All groups share one centre, and each spreads out both ways along 8 directions, with some noise.
Known rows, each followed by its group:
[  6.1 -19.1  -3.0 -20.3  -4.7  15.3   9.2  13.0   4.2 -14.6 -17.2  16.0
   3.9 -21.3  13.7 -18.5   4.2  15.1] => sonub
[ -5.9   1.3  14.8  -0.2   5.4  15.1 -11.8  11.1  -3.2  12.0  12.9 -11.2
   4.5  22.2  -2.9   5.0   7.3 -14.1] => dov
[ 23.8   0.7   5.2  -7.9 -16.2 -18.9  10.1  -1.1 -11.7  -9.3  12.2  15.4
   0.5  11.5 -28.8  17.6   9.9 -11.3] => sonub
[  4.6  -2.6 -19.3  -1.5 -11.7  13.2   1.7  -9.1 -23.7   5.2  -9.7  -1.1
  10.4  13.3  12.3  25.1 -13.5  18.9] => vug
[ 24.8   4.5  15.5 -15.2 -20.8 -11.5  20.2  -6.3   2.5 -22.4  13.8  19.2
   2.3  14.5 -15.1   6.0   6.7 -23.0] => sonub
[ 4.5 -0.2  7.7 -3.8 -6.8 -0.1  5.7  6.1  6.4 -3.2 -8.6  5.2  6.1 -1.5
  0.7 -6.9 -4.6  0.9] => dov
[  9.1   1.6 -20.1   0.7 -24.7 -16.3  11.4   2.9  -4.9  -6.9   1.2  15.1
  12.1 -14.2   9.4  13.1  -8.5  25.6] => miri
[-11.6   3.0  22.4   2.1  -1.9   6.4 -10.6   2.5  -1.1  16.0 -18.7 -13.9
  16.0  23.9  11.6 -34.7   7.1  13.8] => miri
[ -4.5   2.6   9.0   4.7 -15.4 -15.8  -2.3   6.0   8.4   4.6  -5.2   1.2
  11.7  -7.4  13.0 -23.0   7.2  21.3] => miri
[ -3.0   1.0   7.7  -1.3  -7.1  -1.2  18.2  -7.4  11.6  -5.1 -34.8  12.9
   1.1  -9.2  20.6 -10.6  -7.6  13.7] => sonub
[  6.0   7.8  -3.6  25.2   1.0 -18.9   0.9 -16.2   4.8  14.3  -7.3 -13.5
  -9.5   9.5 -19.7  22.9 -13.8  -4.8] => sonub
[  0.4  -2.1  21.8   3.0  16.4   2.1  10.2  -6.2  11.8  -2.2  -7.1  -1.8
 -20.3   3.0 -16.8   1.5  -2.3 -31.4] => miri
[ 11.6   0.3   0.5   6.6   2.1  11.2  -0.2 -18.8   1.6  -8.7 -14.7 -10.7
 -14.8  21.0 -17.0 -15.6  -9.6 -14.9] => vug
[ -6.5  -0.9   3.2  -1.8 -18.2  12.4   4.3  -1.8  -8.7   0.8  -2.0   3.2
   6.0  12.8  13.5  21.0   4.1   5.6] => vug
[  5.9 -19.8   4.6  -5.1   2.7  20.8  12.9   7.3   5.8   5.9 -31.6  -0.9
   3.0  -4.2  -1.3  21.7 -20.6   3.9] => vug
[ 16.2 -13.9 -11.6   2.4   7.4  17.2  -8.0  14.6   5.2  -3.1   9.0 -11.9
  -0.7   1.3 -20.7  19.2  -9.9  -9.0] => dov
[ -4.8  -7.7  34.9  -9.8  -6.7   1.6  14.3  11.3   7.6  11.4 -14.7  14.2
   3.3   5.5   1.9  11.5  14.2  -7.2] => sonub
[ -4.9  16.9  -1.9  13.6   8.2 -25.3  -8.8 -13.3  -0.8   7.2   3.5 -10.5
  -3.8   0.7  -9.0 -28.5   9.5   0.0] => miri
[ -8.5 -12.1 -14.1 -10.8  -7.2  10.5   1.1   6.2   5.4 -16.9   0.4  12.7
   2.4 -24.3  25.9 -20.1   9.2  19.4] => sonub
[  0.1 -17.5  12.8  -5.7   5.3  14.8  12.1  11.3   5.2  14.7 -22.9   5.2
   3.0   0.0  -0.8  35.5 -12.3  -4.5] => miri
[  5.6  -2.2  -9.3  -5.0 -17.1 -17.4  17.1  11.0   7.9 -12.7   4.9  25.5
  10.9 -36.7  13.3   3.1  -0.5  17.8] => vug
[ -0.5   9.1  15.9  -8.9 -16.8 -10.2  14.2 -24.9 -11.6 -10.1 -22.6  13.2
  -7.3   9.8   5.5 -38.0  23.9   3.3] => dov
[ 19.6   3.6 -30.3  -6.3  -6.0  -4.4  -3.6 -14.1 -17.8 -22.0  22.6   8.7
  -7.6   5.5 -12.6  -0.7  -1.5  -0.6] => vug
[-30.6   2.7  25.9   3.6  19.1 -18.7  12.9  -4.2  -2.7  26.4 -11.4  10.3
 -13.9 -15.6   6.1  33.6   7.8 -15.0] => miri
[ 29.6   4.0   2.5  -5.0 -14.1   7.3  14.8  -9.0  -1.3 -13.8 -15.3   1.7
   3.5  25.3 -14.6  -1.4 -13.8  -5.9] => vug
[  2.9  -0.5 -13.6   8.2   8.6  -4.6   2.3 -13.3  -9.6   7.6 -25.1  -4.0
  -2.9  -3.3  -1.4  -7.8 -14.5  12.2] => miri
[ 18.4  -8.5 -30.3  -4.3 -12.0  11.6   0.8 -30.8 -24.8 -33.7  -3.8   5.4
 -22.0   4.5 -13.7 -17.8  17.7   0.5] => dov
[ -3.6  -9.9  31.1  -0.4   3.8  10.7  10.2  -1.0  -9.1  25.2 -32.8  -2.4
  -4.9  23.0 -11.3  33.7  -4.5 -14.0] => sonub
[-10.1   3.0   9.4   6.8 -15.3 -21.5   9.2 -16.2   7.1  -3.0 -24.2  11.2
  -9.7 -11.9   8.9 -24.5  20.6  11.7] => dov
[ 12.5  -3.6 -14.1   6.4 -22.8 -13.8  10.2  -1.5  21.0 -20.1   1.1  12.1
   0.8 -21.5   2.1  -1.1  -5.3  15.1] => vug
[  4.7   7.5  -0.6  -4.9 -10.3 -23.3   2.4  -2.8 -16.1   4.9  -8.0   4.8
  10.0  -4.5   1.0 -27.0   9.4  18.5] => sonub
[ -1.2   8.6 -28.4  -3.8 -15.0  11.9  -0.1 -27.3 -19.9 -18.8   5.3   4.9
 -11.0  10.6  10.2   0.6   6.8   8.9] => dov
[ 14.5  -5.3   0.3  -2.7   3.5   4.9   1.4 -12.3  -8.2  -4.1 -24.4  -3.3
 -10.6   4.9 -16.9 -16.3   1.9  -2.7] => dov
[ -1.9 -22.0  11.7  -5.7  -9.1  16.8  15.4  15.1  13.8   2.5 -18.0   8.4
   1.7 -17.7   7.1  38.6  -9.1   8.5] => miri
[ -6.8   7.4  -6.5  15.4  -0.5  -3.7  14.7 -39.1 -16.3   4.3 -42.3  -4.1
 -19.6  10.3   4.5  14.7 -16.0   1.8] => dov
[ -5.1   8.5 -10.1   9.0 -19.3   5.4  16.9 -25.7  14.0 -24.4  -7.2   6.5
  -9.5   3.8  23.5   5.2  -9.4   0.2] => sonub
[ 18.0   0.9  -6.6  -2.1 -21.2 -11.4  13.8   5.7   8.2  -8.9  -2.5  14.0
  12.5  -8.6  -1.6  11.1 -12.0  14.6] => vug
[ -7.0  -1.0  24.0  -6.9  -2.0 -19.3  18.9   4.6  18.7  -2.9   4.0  18.2
  -5.8 -16.9  -2.1  19.4   8.5 -20.1] => miri
[-24.7 -16.4  18.9  12.6   6.7   8.1   1.0  25.2  32.4  21.3 -25.1  -5.2
  -1.9 -29.9  18.0  29.1  -8.0  12.5] => dov
[-17.3  12.7  29.7   5.9  11.9 -24.5   2.5  -2.1   2.4  21.5 -24.5  -1.9
   3.6   4.1   7.0 -31.9   7.0   1.6] => miri
[-14.3 -14.2  -9.6  14.8   2.7   5.5  -3.4   7.8  10.4  17.9 -29.2  -4.5
  -0.4 -26.6  17.0  21.1 -12.8  32.0] => vug
[-15.6  12.3   2.3  -1.1 -13.0 -18.0  -0.4  -9.2  -4.2  -4.3   8.0   8.0
   3.6  -3.0  17.5 -18.3  17.2  12.9] => vug
[ -4.9  11.1  13.6  13.0 -10.3  -2.4  17.5 -17.4  14.4  -1.0  -5.9  -3.3
 -10.3  14.0  -3.5  32.0  -5.8 -18.6] => sonub
[ -3.6  -4.4  -2.5  12.9  14.4   7.7 -12.2 -14.6  -9.1  14.0 -25.3 -17.6
 -16.6   1.2 -19.8 -12.1   5.0   4.1] => dov

New rows, each followed by its group:
[ -8.7   3.6  18.9  -0.1   3.1 -13.5   6.3  -2.4   6.9   1.2   9.3   6.3
  -9.9  -2.0  -8.3  21.1   8.6 -25.0] => miri
[-17.9   4.8  42.8   6.9 -10.3 -23.7  19.8  -6.1  22.5   8.4 -27.0  16.3
  -3.3  -6.8  10.4   1.1  15.5  -3.3] => dov
[-20.3  -3.9   3.9   5.1  28.0  10.9 -14.0  -7.0   3.1   1.3   0.6 -11.2
 -22.7 -11.6  -8.9 -16.6  17.7 -23.6] => vug
[ 10.4   1.6  -5.2   4.5  -1.4  -3.9   4.3   1.8   7.7   2.4  -5.0   0.0
   3.8  -0.3  -2.8   8.0 -15.3   0.3] => dov
[ -2.4   2.9 -20.1   1.6 -14.8  -0.7   7.8 -22.1  -9.6 -15.8 -19.7   9.7
  -8.0  -5.9  15.2 -23.7   6.3  20.7] => dov
[ -7.9  19.8  -2.5   2.8 -14.9   5.1   6.2 -15.0  25.8 -28.8  17.3   4.2
   1.9   5.7  28.2 -34.6   3.0  -6.3] => sonub
[  4.8   6.8  -6.5   7.6   0.7 -36.8   9.8   5.1   1.8   2.0   3.2  16.3
  -4.4 -28.8  -7.2  17.1  -8.0   3.9] => miri
[-19.3  -2.7  15.7   3.2  16.3   3.7  12.6  -5.8  12.1   4.2 -24.8   4.3
 -18.2  -9.2   9.9  -3.6   5.7 -13.1] => miri
[ 13.6  12.3  11.3  -3.2 -20.1 -10.6   2.2  -8.4  14.4 -23.5  17.9   5.2
  -3.7  12.9  -8.4 -41.0  16.3 -11.1] => miri
[-10.8  -3.7   9.8  -2.6   8.3  14.6   0.1   8.4  18.7   2.2 -20.8  -2.6
   8.3 -12.0  22.3 -37.2  -3.9  10.8] => sonub
[-10.1   6.4   7.7  17.3 -15.0 -31.1   6.4 -10.9  -3.2  17.5 -17.4   3.7
  -3.4  -9.7  -2.8  26.0   2.9  15.4] => sonub
[ 14.7 -17.6   6.3 -16.4   0.9  12.1   6.0  18.8  -0.4  -3.0 -10.6   8.6
   6.9  -6.9  -5.0  -7.2   4.0   2.3] => sonub
[ 11.4 -19.0  15.3 -20.2  -8.7  26.7  19.2  -7.1  -0.3 -21.2 -26.4  14.1
 -11.0   4.9  -3.7   3.3   6.5 -14.6] => dov
[-12.8  13.7  22.2 -10.4 -22.2 -15.7  13.0  13.5  17.3 -10.6  10.3  20.3
  19.8  -4.6  31.5 -17.4  16.0  10.0] => dov
[  9.8  13.0  -1.8   8.0  -5.5 -27.7   4.2   7.3  11.0  -6.2   7.7   2.5
  13.1 -11.7  -2.2 -14.9  -9.2  13.0] => dov
[ 24.9  -4.4  -3.0  -1.2 -25.0  12.4  26.8 -14.4   7.7 -15.1 -34.7   6.9
   6.0  12.6   1.9   3.4 -23.2   8.0] => vug
[-21.1 -24.1  33.5  -8.9  -3.1  24.4   7.5   4.8  11.6   2.8 -36.0   6.9
 -19.8  -9.5  10.8  -0.4  31.5  -2.4] => dov
[-11.0   9.6  -8.5  15.8   0.8  11.3   3.2 -29.6  -2.8   7.0 -27.3 -15.2
 -11.8  16.1  12.3   8.9 -19.4   2.0] => sonub
[ 12.3   7.4  16.3   5.3 -20.4 -22.3  16.0   5.8  13.5   9.3 -28.4   6.2
  23.6   4.4   1.7 -14.5 -17.3  25.1] => vug
[-20.6  11.4  13.3  11.9  -3.0 -31.5  -6.8   6.8  -4.6  30.4   6.4  -1.3
   6.7 -10.8   4.4   9.4   8.8  17.5] => miri
[-13.6  17.0  -8.1  11.7  11.4 -24.3  -5.0 -21.4 -25.5  19.1 -10.9  -5.7
  -3.1   2.1   9.8 -17.3   1.8  11.7] => miri
[  8.2  -6.3 -14.5  -6.4  -3.4  16.1 -13.3   7.4   5.0 -19.3  21.6  -2.6
  -1.5  -1.9  -3.4  -9.3   3.4  -7.5] => sonub
[  1.4  11.6  13.2   9.5 -10.0   2.8   3.3   0.6  29.0 -14.9  23.9  -6.7
  -2.0  17.6  -2.4  -4.9   2.8 -21.6] => sonub
[  8.9   5.7  -1.7  13.0  -5.4 -23.0  -3.9  13.1  28.3 -11.1  18.9   0.0
   5.2 -20.4  -6.9 -22.1  -1.6   4.5] => sonub
[ -7.1   1.8  -7.1 -16.9 -12.7   6.1  29.0 -28.8 -21.1 -10.6 -21.3  24.2
  -4.7   4.6  30.7   8.8  -1.0   6.6] => miri
[-11.2  17.9  20.0  20.9  -7.4 -19.1   9.4 -20.6   4.8  20.2 -19.8  -4.2
  -5.0  17.9  -1.4  16.4  -4.2   1.2] => sonub
[ 15.3  -2.1 -12.9 -15.6 -14.7   9.4  13.0 -18.9 -17.8 -25.0 -18.1  15.1
   0.7  10.3   9.2 -34.3   3.1   9.8] => dov
[-13.4   8.7  36.2   6.6   7.3  -6.2 -15.3  12.3   4.2  32.0 -16.1 -21.4
  12.6  28.2  -3.4 -35.2  11.8   0.6] => miri
[-18.4  -0.8  21.5  21.9   5.9  -2.2 -10.2   8.1  16.0  30.1 -26.7 -19.4
   3.8   4.4  -1.4  -7.6  -3.1  14.4] => vug
[  2.9  -7.2   8.2 -13.3   0.3  17.0  -1.5   3.6 -15.3  -0.2  -5.4   4.6
   4.7  12.9  -3.9 -11.6  10.6  -2.5] => sonub
[  3.6  -8.4  15.4  -7.0   1.7  -1.4   7.9  11.3   8.2  -1.0   3.9   9.4
   0.1  -7.9  -4.2   4.2   3.0 -10.5] => vug
[  3.4  -4.6  27.4 -11.0 -18.5  -1.5  11.7  15.7   7.1   3.0  -2.4  12.7
  15.7   8.3   7.0   5.9   5.9   1.2] => miri
[  7.4  13.2   5.0  17.9 -12.5 -24.7  17.2 -14.7  15.7  -0.6 -13.7   2.4
   1.3   4.5   0.8   0.7 -13.2   1.7] => sonub
[  3.6  13.2  10.1   7.3  -7.5 -25.1  18.3 -11.4  13.6   8.1 -37.4   2.4
   9.2  -3.1  11.4 -26.2 -18.4  13.8] => sonub
[-14.4  14.9  -2.5  -2.8  -4.2  -0.5 -10.4 -11.7 -23.0   2.5  31.7  -2.3
  -4.9  21.9   4.5  -1.7  23.6  -9.7] => vug
[ 30.5  -1.0  -9.9 -16.0  -8.3 -14.1  18.5   3.3  -2.2 -22.3   6.5  21.0
   5.5 -12.3 -12.1  -7.1 -12.8  -3.6] => vug
[ -4.7   4.8 -11.4  -3.0 -12.2   4.5   2.7 -11.8   4.5 -21.5   9.7   6.9
  -4.4   1.2  12.2  -8.1   2.4   1.8] => sonub
[  6.5   1.4  23.4 -18.1  -9.5 -11.4   5.4  20.3  13.5 -13.1  15.1  15.0
  13.7  -3.9   1.9 -33.1  17.5  -5.5] => sonub
[ -4.2   6.9  19.9  11.5  23.0 -13.0  -7.7   4.9  14.7  15.2 -16.1 -14.2
  -5.0   2.4 -15.3 -28.2  -1.7 -12.4] => miri
[  4.9  -2.5   9.2 -12.8   2.6  -4.0 -11.7  20.3   2.3  -4.2  12.4   2.7
  14.0  -5.0  -2.0 -35.4  13.5   4.7] => sonub
[ -1.9   2.7  -0.8  16.9   5.8  -9.6  -0.6   5.9  13.8  18.5  -3.5 -10.1
   0.4  -8.5  -5.5  21.6 -20.7  -1.0] => dov
[ -5.2   6.4  25.4 -17.5  -8.7 -17.6  15.3  17.9  -8.1  17.9 -15.2  19.9
  29.3   2.2  20.8  -9.5   1.0  19.8] => vug
[ 10.6 -12.3  -2.7   3.9  -2.8   1.6  -8.1   8.1   7.7 -12.5  16.4   0.2
 -10.0  -7.7 -17.3   7.5  10.6  -5.4] => dov
[ -2.6  -2.3   6.2   1.7  15.5  24.0  -3.2   3.5  21.9  -7.2  -9.3 -11.8
   4.2   2.5   9.7 -31.5 -10.2  -4.5] => sonub
[ -2.7   2.6   8.4  -1.8  17.1  10.1   2.2 -19.9 -21.2   6.5 -21.8  -5.4
  -6.2  28.5  -4.1 -10.7  -4.7 -15.1] => miri
[  3.9  13.1   2.9  -0.5  -7.2  -1.5  -5.1  -1.5  -2.6  -1.4  29.0  -7.0
   7.6  23.3  -4.2   8.3   1.3 -12.1] => dov
[  1.9  -0.5  18.0 -13.1 -15.7 -19.7  12.5  22.0  20.4 -11.1  20.0  24.0
   8.1 -19.9   3.4   6.0  11.7  -4.7] => vug
[  4.0  -0.4  11.4   8.9 -10.0  10.5  -1.0   1.3  -5.3  14.7  -9.3 -14.2
   7.5  27.6  -9.4  26.3  -6.3   0.3] => vug
[ 13.1  -3.8  -6.5  10.4   4.1 -10.4 -10.5  20.3  25.7  -4.5  16.5  -6.6
  -0.3 -18.1 -19.4  -6.7  -5.7  -2.2] => sonub
[ -3.1   7.0 -21.6  11.3 -19.1 -27.0  -1.1  -6.1   1.4 -11.1   4.5  10.5
  -1.5 -26.4   9.5  -6.0   8.3  28.1] => sonub
[-14.3   4.9  36.6  -7.3 -12.2  -6.5  26.3 -21.3   6.1   7.2 -39.0  17.6
  -6.9   9.7  22.2 -21.3  11.5  -0.9] => dov
[ 34.6  -0.8  -4.8  -7.9 -16.2   4.3  22.0 -15.1   4.2 -33.9  -3.1   8.8
  -4.3  11.5 -16.6  -7.5 -10.2 -12.8] => vug
[-16.1  22.5  20.4   3.2 -10.7 -14.6   6.8 -12.2  -4.4  11.5   4.1   0.3
   9.2  23.5  15.9  -3.5   2.9  -1.3] => dov
[  7.6  -4.1   3.2  -6.3   3.4  20.2  15.8  -1.0  26.9 -20.0 -17.0   5.2
   2.6  -1.0  23.7 -30.2 -19.5  -1.3] => sonub
[  9.0  -7.4 -33.1  11.6   7.1  -4.2   1.1 -12.3   1.1 -12.1  -3.5  -1.6
 -20.8 -26.2  -6.5  15.5 -12.0   5.2] => miri
[ 15.1  -5.1 -15.2  14.9   5.9  -3.9 -16.6  -2.0  -7.7   7.3  10.0 -18.3
  -9.6   8.5 -33.6  27.3  -7.4  -7.9] => sonub
[  1.2   4.0  13.1  11.3  12.3   5.1  -5.9  -7.2  11.3   0.2 -11.4 -17.5
  -8.5  13.1 -16.9 -30.4   4.0 -16.1] => miri
[ -0.9  10.2   3.0   0.4   4.5 -17.3  10.5 -11.5 -12.5  10.8 -17.8   7.4
   1.3  -2.6   3.1  -1.0  -6.1   3.5] => miri
[ -4.0  -3.2   6.6   6.9  -8.8  -0.8 -10.2  17.5  13.0  19.1 -21.7  -8.3
  19.2  -5.9  11.6 -14.9  -4.7  32.4] => miri
[  6.8  20.2  -0.5  18.1  14.6 -20.0   0.7  -5.0  -3.4  27.2  -8.3 -20.0
  10.4  18.3  -7.1   4.0 -30.5   3.4] => dov
[ 10.2  -8.1 -25.1 -10.4  -7.4  16.8   1.8   3.9   7.9 -32.6   6.8  11.4
  -2.5 -21.8  16.3 -24.9   4.4  10.9] => sonub
[ 14.4 -15.5  -5.8 -13.2   0.1  17.9  -3.4  17.0   0.8 -12.5 -14.6   7.1
  11.9 -11.2   4.1 -38.4  -1.3  16.6] => dov
[-19.8  -3.4  -5.6  10.6   3.4  20.0   9.5 -11.8  15.9   0.3 -30.0  -1.9
  -6.9 -12.5  31.2  -2.6 -11.8  12.3] => sonub
[ -6.0  -1.1   9.8 -13.0  -7.1  26.3   7.9 -14.3  -7.1  -7.7 -26.0  -1.4
  -1.8  23.3  17.8 -29.3   6.8   1.1] => miri
[  6.7  10.8   7.1 -12.1   7.5 -20.8  10.0  -6.4  -2.0 -12.6  -4.5  14.9
  -0.2  -3.1  -3.1 -53.3   9.5  -8.3] => vug
[-13.9   3.4  13.1  14.4 -21.1  -6.7  -5.0  -2.6   7.1   8.1   0.6  -1.5
   3.5  12.2   7.1   4.4   9.5  11.2] => vug
